There are 3 nested groupings, the coarsest first. Each group lies inside one group of the grouping before and may be the whole of it. The rows also spread widely along 11 directions, which tell nothing about the answers.
(in the rows, 128 means zero)
Known rows, each followed by its group in each grouping:
[134 146 130 142 128  97 145 161 168 173  82 173 145 159 164 125 117] | j_251 zuv j_15
[ 83  89 148  95 205  92  72 154 104 138 149 168 125 142  94 126 119] | j_776 zedog j_320
[125 206 166 116 103  94 146 146 121 114  95 110 144 120 153 127  95] | j_776 Noke j_57
[140 130 190  85 144 121 133 136 131 131 123 176 171  74 111 113 100] | j_776 lefo j_211
[116 151 125  87 152  95 109 133 129 114 142 147 119 130 147 102  94] | j_251 rodil j_136
[101 163  78 126 107 109 116 133 162 144 148 125 114  72 136  73 159] | j_776 lefo j_882
[162 167 137 155  94  80 204 166 143 165 158  92 124 117 123  71 146] | j_429 foded j_867
[131 123  97 102 115  82 164 140 133 167 178 132 144 105 155 105 119] | j_251 rodil j_362
[166 104 174 117 161 135 144 167 175 126 129 160 165 129 133 128 117] | j_429 foded j_540
[ 81 104 130 104 144  89 163 130  95 138 154 116 151  95 118 130 146] | j_251 Fikom j_302
[130 123 146 147 141 121 112 162 165 148 110 165 139 116  96 116 143] | j_429 foded j_174
[178 150 193 118 175  99  96 141 115 128 129 203 163 121 108 141  68] | j_429 Ruz j_748
[113  91 108 133 150  81 143 182 152 200 170 125 130 154 123 100 155] | j_776 zedog j_611
[150 122 136  90 156  76 119 154 121 129 177 138 137 143 155 131  89] | j_776 Noke j_528
[124 107 160 117 184 106 149 142 126 139 176 130 151 101  98  97 145] | j_429 Ruz j_908
[153 164  78 193 125  74 186 161 129 171 219  81 148 114 154 126 178] | j_776 zedog j_995
[ 82 111  48 155  94  79 213 142 143 156 124  91 139 146 225 164 176] | j_251 zuv j_802
[111 150 155  80 120  89 142 146 134 156 121 131 137 105 112  81 108] | j_776 subol j_612
[172 147 129 152 125 109 119 163 149 111 189 117 118 130 112 110 147] | j_251 rodil j_279
[116 141 151 123 196  79 169 126  95 172 154 152 182 111 137 134 106] | j_429 foded j_174
[151 145 191  93  96  95 154 149 108  76 132 107 109  82  92  85 121] | j_776 Noke j_528
[ 82 166 123 146 199  58 182 102  59 158 153 129 162 122 157 125 129] | j_251 rodil j_362
[138 136 138 180 142 102 142 167 137 130 146 114 135 149 117 148 162] | j_429 foded j_540
[ 37 133  83 128  71  47 173 150  98 178 103  73 115 160 165 151 147] | j_251 rodil j_279
[150  84 128 175 175  86 124 174 134 152 150 167 134 179 126 161 145] | j_429 foded j_540
[ 98 117 128 127 136  90 134 170 127 143 161  99 127 134 119 131 151] | j_776 zedog j_995
[ 94 166  98 144 160 112 112 133 153 163 148 134 154 117 137 121 151] | j_251 zuv j_802
[117 162  96 158 154 101 129 147 157 151 151 128 126 139 150  96 151] | j_251 rodil j_362
[ 85  74 124 165 177  81 134 154 129 173 107 165 110 153 101 110 173] | j_429 Ruz j_748
[136 207 133 117 125  91 133 113 105 116 118 153 148  97 157 115  89] | j_251 rodil j_279
[143 129 142 137 142 110  92 168 155 133 174 124 115 127  83 106 142] | j_429 Ruz j_748
[177 135  86 184 160  71 175 142 143 182 171 175 136 137 156  94 152] | j_251 zuv j_802
[228 157 155 153  76 162 119 169 193  17 151 128 111  89 137 121 151] | j_776 lefo j_211
[134 123 198  85 118 138 125 155 166  97  55 164 137 111 123 112  98] | j_429 Ruz j_748

New rows. What belongs after each?
[122 122 133 116 102  91 101 167 125 116 166 104 128 123 111 160 136] | j_776 Noke j_528
[166 122 213 135 135  95 206 151 121 142 106 147 140  95  81  72 134] | j_429 Ruz j_748
[ 83 134  75 153 169  74 114 149  97 142 198  95 152 160 174 194 147] | j_776 zedog j_611
[ 54 141 144 129 170  92 136 133  77 101 131  91 131 122 123 139 158] | j_776 zedog j_611
[179 156 153 151 126  95 164 162 133 133 177 117 145 129 115 118 131] | j_251 rodil j_136
[ 93 101 115 125 134 101 121 161 149 192 150 130 179 128 134 182 134] | j_429 Ruz j_748
[ 95 120  95 156 143  80 119 162 128 162 199  89 128 140 101 135 180] | j_776 subol j_612
[121 121 151  98 127 110 149 144 132 123 131 133 145  98 122 111 125] | j_251 Fikom j_302
[129 107 144  97 147 116  73 162 148 135 115 193 159 129 133 160  95] | j_776 zedog j_611
[149 130 145 115 153 109 103 156 141 102 153 148 119 136 122 110 115] | j_251 Fikom j_302
[125 181 171 155 202  61 130 121  50 114 141 160 121 113  92  96 122] | j_776 zedog j_995
[ 83 145 137 141 144  87 159 121  78  95 131 107 136 115 136 148 149] | j_251 rodil j_362
[130 201 134 144 118 108 112 139 126 112 144 119 147 106 147 145 122] | j_776 lefo j_211
[183 127 141 126 112  98 144 151 139 112 164 149 107  82  91  74 131] | j_429 foded j_174
[145 144  78 169 159 132 129 134 161 133 223 122 173  82 135 141 181] | j_251 rodil j_136
[125 145 162 119 107 125 184 164 184 155  84 127 126  81 111  35 157] | j_776 zedog j_995
[110 156 113 144 158 121 130 116 151 118  80 173 140  94 167 111 136] | j_429 Ruz j_748
[129 123 141 155 162  88 149 153 116 169 183 131 163 128  98 139 151] | j_251 rodil j_136
[ 99 125 134  99 182 115 104 135 129  81 162 113 127 118 142 123 136] | j_776 Noke j_528
[141  71 189  93 126  91 189 136 101 142 103 180 166  76 104 131 112] | j_429 Ruz j_748
[ 87 171  66 136 168  69 125 141 137 179 161 109 132 155 194 116 129] | j_776 Noke j_528
[ 97 106 105 112  75  78 192 149 121 162 159  85 114  79 103  80 171] | j_251 Fikom j_302
[115 156 152 159 203  72 179 143 122 199 117 144 154 165 153  97 122] | j_429 Ruz j_748
[115 118 122 117 173 141 111 141 163  97 156 130 150 111 148 138 143] | j_429 foded j_540
[ 75 142 117 115 127  78 177 123 120 197  73 165 146  86 132  74 133] | j_251 Fikom j_302
[115 127  81 130 155  68 192 132 129 142 129 136 126 147 211 105 138] | j_776 subol j_612
[150 149 164 100 110  94 148 147 133 128 125 148 126 108 113  89 105] | j_251 zuv j_15
[165 175 144 110 170 121  80 191 199 133 178 115  90 168 125  39 110] | j_776 zedog j_320
[ 97 127 118 118 170  91 109 160 143 146 163 116 127 165 136 122 138] | j_776 subol j_612
[102 139 110 134  76  98 141 170 155 162 114 113 125 101 119 109 157] | j_776 zedog j_995
[130 146 113 118 136  66 135 149 108 116 187 104  90 150 132  96 121] | j_251 rodil j_136
[127  98 135  88 146  52 170 123  65 157 180 161 166 107 138 148  90] | j_251 rodil j_362
[159 157 142 129 203 108 117 130 106  94 213 133 158 121 138 138 112] | j_251 Fikom j_302
[104 127 173  99 189 119 119 138 109 103 148 133 156 105 112 123 127] | j_776 zedog j_611
[153 123 167 119 141 120 123 143 147 122 126 178 149  79  82  96 139] | j_776 subol j_612
[ 90 158 152  94  72 105 134 148 137 148  85 119 133  77  90 101 122] | j_429 foded j_540
[187 147 122 203 101  90 164 163 121  89 166 112 110 131 127 143 171] | j_429 foded j_867
[ 78 125 162 112 125  82 170 130  80 130 122 115 154 107 112 158 137] | j_251 zuv j_15
[110 147 144 158 182 102 118 145 116 152 169 127 170 147 118 161 143] | j_251 rodil j_279
[125 183 131  74 118  78 103 127 109 106 128 145 100 123 145  85  69] | j_251 rodil j_279
[161 108 162 118 221 108  83 164 154 114 186 164 104 161  88  67 128] | j_776 subol j_612
[ 98 158 115 167 113  88 154 140 127 161 107 136 131 109 117 105 163] | j_251 rodil j_362
[169 125 138 149 173 109  98 157 134 123 192 156 159 153 129 168 124] | j_251 rodil j_279
[ 82 133 132 136 160 108 143 165 151 133 134  81 122 187 155 124 153] | j_251 rodil j_279
[124 132 105 134 190 106 137 119 116 114 188 138 154 115 160 132 142] | j_251 rodil j_279
[ 89 155 124  98 138 125 113 151 159 125 134 103 152 134 166 149 114] | j_429 foded j_867
[155 177 180  90 136 118 138 147 153 130 133 132 169  91 136 101  91] | j_776 Noke j_528
[126 134 172 118 200 100 102 140 106 103 163 144 137 135 106 128 113] | j_429 Ruz j_908
[143 112 142 121 168 101 137 145 145 103 106 173 107 142 152  89 119] | j_429 Ruz j_908
[104 162 136  80 177  99 141 133 148 151 109 153 141 140 186  82  78] | j_429 foded j_867
[156 113 132 169 152  85 173 139 127 175 166 159 133  78  79  69 173] | j_429 Ruz j_748
[147  98 134 134 154 131 111 155 183  94 105 177  96 118 118  74 155] | j_429 Ruz j_908
[137 159 161 103 161  82 138 157 132 165 145 132 157 144 148 113  88] | j_776 Noke j_528
[138 142 167 110 131  82 113 146  96 125 102 184 123 103  97 109 100] | j_776 zedog j_320
[220 113 151 204 130  86 152 175 149 115 112 188  86 156 110  92 152] | j_429 Ruz j_748
[122 170 143  75  92 128 119 140 162 107 121 126 128  79 126  79 107] | j_251 rodil j_362
[ 52 158 119 183 173  89 150 125  93 161 162  93 149 103  84 129 206] | j_251 zuv j_15
[129 165 184  87 152  94 135 115  87 134 165 146 162  65  74  98 102] | j_251 zuv j_802
[130 128 156 103 130 112 139 164 158 128 104 145 101 109 110  51 136] | j_776 zedog j_320
[133 152 113 188 111 119  96 176 174 140 145 119 121 118  91 120 186] | j_776 Noke j_57
[128 129 128 136 177  70 162 133  91 136 152 147 137 141 151 122 122] | j_251 Fikom j_302
[162  90 156 145 119 101 145 164 130 111 139 151 127 114  96 139 144] | j_429 foded j_174
[107 116 122 113 106 117 125 173 167 159 151 113 149 100 115 130 152] | j_776 zedog j_995
[132 163 115 141 103  62 131 180 116 144 172  85  94 155 125 109 132] | j_776 zedog j_320
[130 100 146  85  76  87 138 179 132  96 124 113  91 130 126 117 119] | j_776 zedog j_995
[ 87 128  99  96  90 108 185 131 149 157 128  97 167  69 171 130 140] | j_429 Ruz j_748
[114 169 170 135 142  87 121 151 102 116 120 122 140 139 121 150 114] | j_776 Noke j_57
[106 160 155 110 161  87 110 129  88 113 159 131 145 126 115 151 106] | j_251 zuv j_15
[ 70 121 121 133 136  78  95 143 100 141 119 148 125 141 106 165 140] | j_251 zuv j_15
[141 191 165 127 136 131 150 143 147  99 133 103 158 104 139 112 125] | j_251 Fikom j_302
[ 94 131 136  85 169 106 104 136 129 134 145 144 167 120 140 146 108] | j_776 subol j_612
[136 203 120 117 111  78 154 175 137 132 192  46 114 157 171 102 109] | j_776 zedog j_995
[102 130  81  97 127  95 145 132 135 141 176 111 144 114 179 127 126] | j_251 rodil j_279
[106 134 169 139 174  96 129 111  95 122  82 193 124  74  74  81 142] | j_429 Ruz j_748
[138 137 200 123 144 118 185 166 151 129 124 102 139 139 110  78 140] | j_251 rodil j_279
[144 124 153 138 170  98 178 148 102  81 229  66 126 133 123 116 160] | j_251 rodil j_362
[128 124 157  62 129 110 120 139 134 113 120 158 152 100 142 131  80] | j_429 Ruz j_908
[147 102 151 162 155  72 132 147  93 170 163 180 142 119  64 125 148] | j_251 rodil j_279
